The rows come from 4 hidden closed curves, with some noise, and rows from the same curve form a group. Each curve winds through 8 dimensions. The rows are also pushed far along 5 directions, which tell nothing about the answers.
In the rows, 128 means zero.
Some rows, each with its group after it:
[152 113 126 138 112 116 184 114  97 118 159 113 131 125 127 110 144 121
 110] -> K_744
[116  55 105 122 122 154 164 183  94  77 145 175 101 116 147 144  93  89
 139] -> K_125
[112  99 129 150 116 145 173 129 115 114 140 124 101 123 146 108 143 137
 121] -> K_763
[109  89 140 149 140 131 130 147  89 121 132 151 119  98 153 109 117 114
 122] -> K_763
[123 105 146 166 146 178  88 140  98 113 138 145  89  93 126  93  89 123
 165] -> K_125
[165 126 120 103 119 166 150 117 129 145 134 153 134 119 137 183 144  44
 132] -> K_744
[174 100 114 129 114 148 191 109 108 109 161 138 161 123 134 124 112  94
 110] -> K_763
[154 132 118  96 124 156 132 118 130 152 126 154 133 118 143 190 139  49
 135] -> K_744
[133 101 133 120 129 155 107 134 114  88 135 154 104 114 107 118 107 105
 128] -> K_508
[154 131 106  91 120 118 182  99 132 165 142 130 162 116 135 118 108 101
  88] -> K_508
[179 129 108 126 109 116 167 113 115 150 142 157 170 128 149 194 137  46
 123] -> K_763
[ 95  94 150 174 171 177  93 154 113 161  96 157 148 101 172 137  92 111
 122] -> K_744
[120 137 114 130 104 108 147 120 152 133 129 124 104 141 115 123 120 145
 129] -> K_125
[124 129 119  99 115 103 165 113 146 132 130 117 133 133 122 100 122 147
  90] -> K_763
[103 159 138 159 122 106 123 115 148 170 109  98 186 152 170 150 134 160
 130] -> K_125
[106 129 124 137 147 116 114 159 142 172  91 150 161 137 164 176 130 101
 104] -> K_508
[180 161 127 132 111 122 160 109 141 147 151 114 138 143 102 126 153 100
 113] -> K_125
[118  98 125 127 103 105 166 137  98 103 146 132 133 120 151 119 126 123
 127] -> K_508
[127  71 143 115 150 178 121 141  79  85 155 149 108  70 122  63  87 124
 156] -> K_744
[102  95 134 159 139 148 121 119  92 127 123 142 128 103 170 138 105 120
 130] -> K_763
[140 145 142 152 128 128 125 142 129 135 135 116 121 139 115 115 149 128
 129] -> K_125
[136 117 141 134 119 146 149 133 118 125 150 127 114 117 126  87 137 122
 129] -> K_744
[114 125 134 147 121 108 111 140 120 138 112 147 176 140 176 189 139  97
 130] -> K_763
[ 99 152 126 138 145  98 104 103 130 154 111  80 153 135 130  96 102 219
 118] -> K_508
[111 118 139 146 101 127 128 138 121 101 141 130 101 137 130 126 140 122
 144] -> K_125
[146 157 130 129  97  84 178 120 150 157 144 105 160 148 127 106 147 130
 102] -> K_125
[116 133 129 137  76  91 192  85 129 133 154  96 145 137 148  99 125 154
 110] -> K_125
[125 154  94 117  96  54 159 115 133 136 124  99 153 178 139 180 146 162
 110] -> K_744
[146 110 127 126 113 145 186 115 127 135 154 124 154 111 138  79 104 126
 116] -> K_763
[156 126 133 102 122 143 152 100 116 128 144 127 142 117 130 118 122  92
  90] -> K_763
[ 99 166 126 135 140  89 121 121 168 217  91 105 227 144 178 135 106 167
 105] -> K_508
[122 120 115 114 119 150 127 129 138 130 124 140 135 132 144 158 123 109
 141] -> K_508
[132 110 121 125 111 113 174 159 130 119 139 129 146 141 137 120 138 126
 121] -> K_763
[141 150 124 125 141 104 138 127 134 177 113 120 169 126 142 136 125 122
 102] -> K_508
[151 174 128 100  96  64 119 127 151 101 135 109  97 156  71 121 191 144
 138] -> K_508
[122 150 115 127 132 111 111 148 153 120 119 112  69 145  79 114 166 180
 160] -> K_763
[117 132 139 133 158 158  89 150 154 168  98 150 144 114 135 122 104 122
 132] -> K_763
[129 200 140 109 155 152  42  45 160 181 110  90 126 105 102  93 112 179
 154] -> K_508
[102 138 117 110 111  81 148 121 125 143 124 106 125 133 145 131 144 154
 120] -> K_508
[137 111 117 119 130 115 146 151 111 125 132 147 149 125 146 166 146  95
 142] -> K_744
[185 137 104  83 116 109 155 106 134  75 150 115  78 146  31 141 176 124
 122] -> K_744
[164 167 130  99 101 135 131  81 146 142 153 113 123 127 107 103 140 120
 139] -> K_744
[122  61 107 108 101 118 215 123  88  78 165 138 111 107 134  82  87 134
  96] -> K_763
[149 123 128 101 134 142  87 134 111  68 152 136  67 119  65  96 117 133
 155] -> K_125
[131 160 110 107  97  46 166 124 139 118 133  85 101 163  92 121 183 174
 105] -> K_508
[151 116 124 131 130 133 167 104 100 122 159 111 147 111 128  85  98 144
 121] -> K_125
[137 148 120 105 127 128 127 122 157 154 127 120 163 138 123 116 120 137
 123] -> K_508
[138 117 117 128 131  93 122 215 108 103 124 161 113 160 129 203 187  68
 137] -> K_125
[142 136 113 134 122 124 109 138 138 114 130 139 114 140 103 141 115 132
 155] -> K_125
[175 141 112  84  93 109 163 138 144 101 156 133  97 157  78 136 175  90
 115] -> K_744
[176 158 119  77 151 175  72  94 137 126 129 148 104 113  89 170 130  73
 154] -> K_125
[120 126 123 122 109 135 143 118 152 125 126 124 120 142 116 114 113 148
 116] -> K_744
[123 195 142 109 105  93  89 101 189 146 112  97 131 166  92 127 167 159
 127] -> K_125
[110  62 143 158 155 169 110 195  83  88 136 161 137 108 152 102  92 125
 149] -> K_744
[112 123 126 140 108 131 159 125 136 131 130 110 124 135 140 117 133 148
 123] -> K_508
[132 190 141 102 132 107  72  97 149 176 105 107 173 135 142 160 144 128
 135] -> K_763
[158 148 110  87 112 101 166 109 132 150 138 120 133 124 121 136 143 101
 107] -> K_508
[133 107 125 138 113 126 163 166 121 111 139 147 120 139 143 149 169  92
 135] -> K_763
[149 112 122 137 146 140 132 154 124 116 128 141 132 134 108 134 131 120
 124] -> K_744
[ 91 115 116 137 144  90  91 182 120  91 106 126 101 160 112 150 143 183
 138] -> K_744

New rows, each followed by its group:
[129 149 142 142 145 142  74  98 124 140 113 131 110 107 122 133 133 124
 145] -> K_508
[122 118 142 125 146 137 119 135 131 127 120 132 110 112 102 105 135 132
 123] -> K_744
[149 133 116 109 127 131 130 132 125 136 138 128 158 131 136 131 112 126
 140] -> K_744
[ 94 132 139 129 139 108 103 170 134 124 102 126 114 150 142 150 175 136
 120] -> K_763
[108 128 115 109 114  84 141 157 119 121 123 120 109 141 136 152 163 133
 128] -> K_508
[ 91 103 128 148 150 117 130 155 103 139 113 137 119 120 161 142 123 128
 112] -> K_125
[129  93 139 149 117 135 165 133  90 119 148 135 139 115 155 123 130 102
 118] -> K_744
[155  98 134 140 138 172 144 139 119  92 149 140 102 115  89  91 130 119
 134] -> K_744
[126 123 128 143 137 144 103 125 131 117 128 133 120 121 109 100  80 155
 140] -> K_125
[136  95 135 144 148 173 106 152 109  89 130 152  80 120  99 128 131 108
 134] -> K_744
[129 136 116 117 116 122 132 106 139 132 128 115 128 131 115 124 108 153
 133] -> K_763
[104 109 121 132 137 155 103 153 131 118 116 142 130 134 146 151 121 130
 151] -> K_508
[105 134 135 108 132 119 113 116 121 138 129 103 122 115 124  74  94 182
 118] -> K_744
[193 129 113 108 117 145 190  71 124 150 150 129 159 117 114 155 124  67
  95] -> K_744
[ 90 141 142 156 119  96  89 120 119 104 126  89  91 137 106  88 141 216
 159] -> K_763
[146 202 134 113 152 109  37 125 157 136 100  90 109 160  66 162 188 170
 167] -> K_744
[137 126 118  90 125 125 139 153 144 112 125 137 125 144 116 142 147 109
 115] -> K_763
[132 147 116 111  93 126 148 107 169 122 124 117 122 161 115 154 149 129
 124] -> K_763
[ 95 161 134 122 138  92  96 101 133 162 105  97 159 125 157 123 125 182
 132] -> K_763
[ 92 121 115 125 107  95 167  87 114 138 135  97 127 118 157 100 112 177
 114] -> K_508
[121 147 141 141 148 130 107 103 131 163 108 104 149 121 127 128 124 153
 123] -> K_744
[147 159 121 128 138 115 111 113 147 160 109 120 149 149 114 163 136 127
 108] -> K_744
[ 82 128 143 168 159 126  81 160 134 164  85 140 145 128 168 160 142 139
 145] -> K_744
[132 139 132 107 123 136 139 119 146 135 124 123 131 136 132 133 148 112
 103] -> K_763
[ 71 117 130 135 135 113  76 189 140 116  95 144 109 149 143 149 134 159
 151] -> K_744
[ 77 109 134 159 105 103 165 122 122 126 122 100 114 139 152 116 141 178
 117] -> K_744
[145 131 118 134 151 126 122 129 102 144 132 135 126 112 136 146 124 109
 137] -> K_125
[161 125 118 113 116 152 128 139 137 119 124 162 125 136 125 193 145  50
 132] -> K_508
[108 123 105 139 108  82 193 164 142 168 111 128 141 157 163 176 157 120
 102] -> K_763
[118 118 100 134 104  71 168 177 120 121 128 126 164 174 166 182 152 137
 129] -> K_744
[118 125 128 118 133 130 117 123 119 116 133 114 114 109 123  90 115 166
 154] -> K_508
[ 74 120 125 128 120  91 158 122 138 145 113 105 160 138 169 118 111 179
 101] -> K_125
[123 132 139 114 121 141  95 112 129 131 124 141 129 117 135 139 118 109
 143] -> K_744
[112 109 130 170 124 126 119 155 121  98 119 134 121 148 132 147 143 141
 138] -> K_508
[147 134 140 127 137 155  87 182 133  74 142 135  54 147  65 117 188 117
 166] -> K_125
[123 127 125 120 112 116 143 136 132 132 135 133 134 129 142 115 131 132
 135] -> K_744
[138 104 105 118 117 134 132 131 116  79 141 146 108 137 112 160 113 115
 145] -> K_125
[100  58 117 173 108 138 206 166 115 108 127 147 158 144 177 165 119 113
 110] -> K_744
[ 81 132 130 118 126  98 127 125 141 131 113 105 136 139 143 115 124 182
 120] -> K_125
[125 106 119 157 125 143 135 140 118 120 134 138 109 121 125 122 116 138
 159] -> K_763
[141 108 131 141 145 181 100 149 127 113 120 163 132 122 129 171 133  85
 165] -> K_744
[119 115 117 121 106 127 156 159 140 111 133 125 124 155 129 138 148 127
 127] -> K_508
[137 139 135 133  97 119 162 112 141 139 148 109 165 137 139 103 117 136
 124] -> K_125
[113 143 111 135 108 100 135 159 157 146 111 137 125 160 145 184 151 115
 144] -> K_125
[108 125  98 127  80  85 208  93 147 144 133 105 160 156 161 147 127 151
  98] -> K_508
[140 141 115 113 138 136 121  84 122 143 127 124 130 114 130 149 106 122
 129] -> K_125
[137 151 129 105 119 127 101 149 163 133 115 133 141 155 108 158 146 113
 139] -> K_744
[170 168 127  84 111 152 124  94 156 130 149 113  94 120  82 101 155 119
 158] -> K_763
[141 114 116 122 133 111 143 137  91 117 144 133 113 121 130 130 139 118
 125] -> K_744
[ 97 127 132 133 151 113  98 145 122 175 104 144 176 112 181 132  93 135
 128] -> K_744
[ 84 167 155 135 110 100  63 114 162  97 122  86  72 147  77  61 166 225
 162] -> K_508
[138  87 117 128 108 110 213 128 116 112 144 137 127 127 120 125 139 105
  85] -> K_744
[123 117 116 116 120 101 145 124 114 123 138 133 127 123 135 112 114 141
 119] -> K_744
[ 83 138 119 143 102  91 149  92 146 129 115  89  96 149 124 114 137 202
 110] -> K_763
[123 128 123 123 137 105 118 140 120 144 125 134 158 125 147 121 109 141
 129] -> K_744
[141  86 102 106 101 137 176 141 119  79 155 154  96 134 114 125 115 107
 119] -> K_744
[111 152 120 100 152 129  93 128 145 164  99 120 113 123 124 148 133 145
 141] -> K_744
[149  98  99 124  88  98 210 136  90  79 167 132  94 147 130 167 169  90
 122] -> K_125
[123 100 116 133 142 140 142 161 112 106 135 132 101 124 123 114 136 142
 138] -> K_508
